All groups share one centre, and each spreads out both ways along 5 directions, with some noise.
In the rows, zero is written as 128.
Some rows, each with its group after it:
[138 170 113 126  96 106 119 144 111 115]  k_248
[136  75  58 121 115 118 151 144 122 210]  k_831
[156 133 118 134 111 113 140 105 151 139]  k_248
[155  95 127 103 135 140 137 165  40 131]  k_728
[157 105 116 148  59 170 137 142  79 142]  k_256
[163  93 121 126 133 144 144 114 135 182]  k_831
[124 112 138 131 109 141 132 143  82 106]  k_256
[154 109 109 129 101 106 146  95 151 163]  k_256
[149 110 159 109 157 100 148 117  80  88]  k_728
[111 207 122 124 105 105  98 156 115  85]  k_831
[166 135 124 140 107 167 124 140 107 155]  k_289
[142 138 144 144 104 111 141  90 164 111]  k_506
[151 112 117 109 148 151 121 149 100 168]  k_506
[139 144 126 130 139 155 122 162  96 131]  k_256
[ 92 110  90 133 142  92 145 131 142 112]  k_506
[130 121 118 128  91 126 130 129 112 145]  k_248
[114  97 123 121 113  69 158 112 110  92]  k_831
[151 142 113 123 120 121 128 121 135 149]  k_248
[127 151 105 129  91 149 109 156 117 155]  k_728
[140 100 108 118 145 140 138 134 123 185]  k_831
[108 111  76 107 168 105 125 158 137 190]  k_289
[165 148 122 148 110 166 129 155  84 114]  k_289
[149 147 149 113 136 162 110 142 111 151]  k_256
[132  99 128 131  96 120 145 113 122 128]  k_248
[159 119  51 165  65 155 147 156 117 177]  k_256
[159 123 103 112 101 131 134 150  90 156]  k_728
[195 154 158 114 110 140 121  99 149 166]  k_506
[112 114 108 157  80 132 139 112 142 121]  k_506
[128 158 132 138 105  97 136 131 109  73]  k_289
[148  93 133 120 153 132 145 113 132 154]  k_831
[154 133 149 101  70 104 120  93 159 164]  k_289
[150 117 157 128 140 106 143  87 147  99]  k_289
[122 146 147 124 101 138 115 145  83  97]  k_506
[137 195 127 139  55 120 105 127 147 117]  k_728
[ 86 117 113 123 173 136 119 159 123 128]  k_728
[121 121 145  97 195 170 103 177  80 159]  k_248
[124 123 139 130 160 139 133 141  93  99]  k_289
[ 98  91  69 110 198 102 140 155 137 174]  k_831
[124 169 129 129  95 116 115 137 127 107]  k_728
[ 98 155  98 131 130 138 118 205  41  79]  k_289
[153 112 173 124 123 169 119 130  84 116]  k_248
[166  98 158 117 163 125 150  96 120 127]  k_728
[126 112 102 129  78 116 135 130 121 151]  k_248
[130 121 108 120 100 116 137 140  99 128]  k_831
[149 120 150 124 134 136 133 113 129 127]  k_506
[122  87 157 126 159 129 148 114 104  97]  k_256
[117 163 108 122 130 111 115 158 116 115]  k_256
[121 136 119 147 105  89 143  95 175 102]  k_506

New rows. What belongs after each?
[113 157 112 114 166 143 105 174 117 141]  k_831
[107 133 101 131 134 134 115 143 161 162]  k_728
[154 109 134 119  98 165 122 135 108 175]  k_248
[136 126 165 101 159 110 124 114 130 125]  k_256
[ 88 115  99 169  77 116 149 119 145  97]  k_506
[157 159 136 131 135 102 135 106 149 105]  k_248
[134 118  79 113 123 113 134 155  98 165]  k_728
[140 148 130 118 138 135 119 146 104 124]  k_248
[133  67 111 152 106 187 138 131 118 172]  k_506
[179 140 165 134  57  99 149  65 142  99]  k_831
[120 112 127 118 137 131 123 147 104 137]  k_248
[122 102 106 123 125 112 143 117 140 159]  k_248
[116 122  99 106 153 122 131 169  93 148]  k_506
[102 109 130  77 128  76 115 105 159 174]  k_289
[153 148 128  82 154 124 110 168  79 150]  k_506
[113 135 114 127 141 112 122 129 146 127]  k_728
[139 139 160 104 157 117 124 128 101 104]  k_506
[144 154 109 103 126 120 112 170  86 153]  k_506
[139 128 123 143  95 127 139 106 149 132]  k_506
[133 116 137  98 195 106 133 132 119 127]  k_506
[127 109 123 107 155 114 130 111 147 171]  k_289
[113  99 125  98 212 116 130 154 103 134]  k_506
[111 127 121 142 113 104 137 116 134  91]  k_506
[173 159 140 134 122 139 121  98 173 155]  k_831
[139 180 146 144  68 185  88 135 144 153]  k_728
[123 163 145 122 145 139 110 148 112 108]  k_831
[144 134 113 150 149 148 141 148 103 104]  k_289
[134  81 103 121 158 150 138 140 123 176]  k_506
[138 165 119  94 132 105 113 169  80 124]  k_506
[106 156  89 125 108 107 116 149 142 134]  k_728
[139 135 116 117 107 104 131 141  99 123]  k_728
[ 98 117  95 141 129  95 144 122 142 105]  k_506
[119  84 138 137 127 168 135 137  99 125]  k_506
[112 142  90 113 147  77 136 138 133 126]  k_506
[147 108 120 134 130 138 142 109 155 162]  k_506
[136 113 114 126 132 127 136 129 130 146]  k_506
[110  85 133 109 133 165 124 156  81 152]  k_248
[171 127 143 114 123 160 120 132 108 164]  k_506
[128 152 115 111 116 115 118 151  92 115]  k_506
[130  43  98 113 185 133 158 132 112 180]  k_831
[176 146 113 150 103 128 144 101 156 133]  k_289
[145  93 151 139 133 153 144  98 140 134]  k_506
[114 108 128 128 141 138 135 137 101 117]  k_506
[ 98 100 112 124 127 100 136 140 110 120]  k_248
[129 137 130 104 157  93 128 115 147 132]  k_256
[117 117 158 133 157 100 143  99 140  75]  k_506
[138 143 126 133 127 113 134 125 126  98]  k_289
[138 134 162 131 106 145 122 125 101 101]  k_506
[145 120 117 158  76 148 140 111 148 138]  k_506
[130 130 146 134 139 139 124 124 140 135]  k_728
[132 118 106 143  91 129 138 114 144 150]  k_506
[155 136 161 115 172 151 122 134 106 129]  k_248
[138 187 153 130  78 111 107 115 136  93]  k_728
[104 153 128 128 119 137 111 139 131 115]  k_728
[174  58  85  94 144 126 162 169  31 184]  k_728
[166 136 149 128 132 131 138 103 137 122]  k_248
[115 114 111 125 128  99 141 129 126 124]  k_248
[134 108 113 122 120 102 144 122 123 141]  k_831
[140 195 148 122 125 160  88 158 119 127]  k_831
[164 132 118 110 128 145 121 145 113 186]  k_506
[147 134 112 136  89 132 128 123 138 152]  k_506
[135 116 164 143 114 146 134 106 124  97]  k_506
[164 141 160 123 148 137 128 117 117 116]  k_248
[ 82  25  98 165 137 185 160 136 114 138]  k_506
[163 127 100 157 151 145 153 128 132 126]  k_289
[150 164 146 109 103 120 110 142 100 124]  k_506
[104 101 130 106 113 162 108 178  54 135]  k_248
[161 145 119 140 104 157 125 147  99 136]  k_289
[109 150 111 104 133 146 100 192  72 144]  k_248
[133 152 110 135  93 107 130 122 134 122]  k_506
[157 159 150 143  64 124 128 102 143 114]  k_506
[117 151 101 123 155 108 122 154 127 122]  k_256
[148 136 118 126 158 100 141 109 167 135]  k_248
[141 113 139 113 100  98 135 100 135 135]  k_256
[126 129 118 130 138 125 128 122 155 143]  k_728
[218  77 109 104 131 122 166 106 111 205]  k_728
[ 75 119  85 104 120 103 118 175  88 131]  k_248
[160 124 170 120 108 151 124 110 103 127]  k_289
[141 171 142 111 172 143 102 172  90 121]  k_248
[131 148 102 132 111 139 122 133 157 174]  k_728
[155 158 114 101 122 124 111 155 105 159]  k_506
[131  90 145 118 103 108 147 106 104 109]  k_256
[179 108 101 108 119 103 154 123  97 161]  k_728
[130 107 162 117 202 166 119 138 104 132]  k_831
[161 141  94 114 108 128 122 138 134 184]  k_506
[150 109 115 124 108 141 137 131 108 163]  k_831
[ 97 102  75 131 131 116 142 155 122 146]  k_506
[152 165 133 122 100 104 120 116 137 119]  k_506
[159 161  97 150  94 150 129 157  99 122]  k_289
[145 173  85 106 103  90 116 149 129 158]  k_506
[107 131 112 123 110  64 145 121 119  79]  k_831
[110 132 134 132 133 171 108 146 131 142]  k_728
[167  97 169 120 106 147 134  96 111 144]  k_256
[133 134 108 120 108  85 133 114 144 136]  k_256
[125 116 126 130 154 146 136 160  89 109]  k_256
[109 118 124 119 122  67 151 121 107  76]  k_831
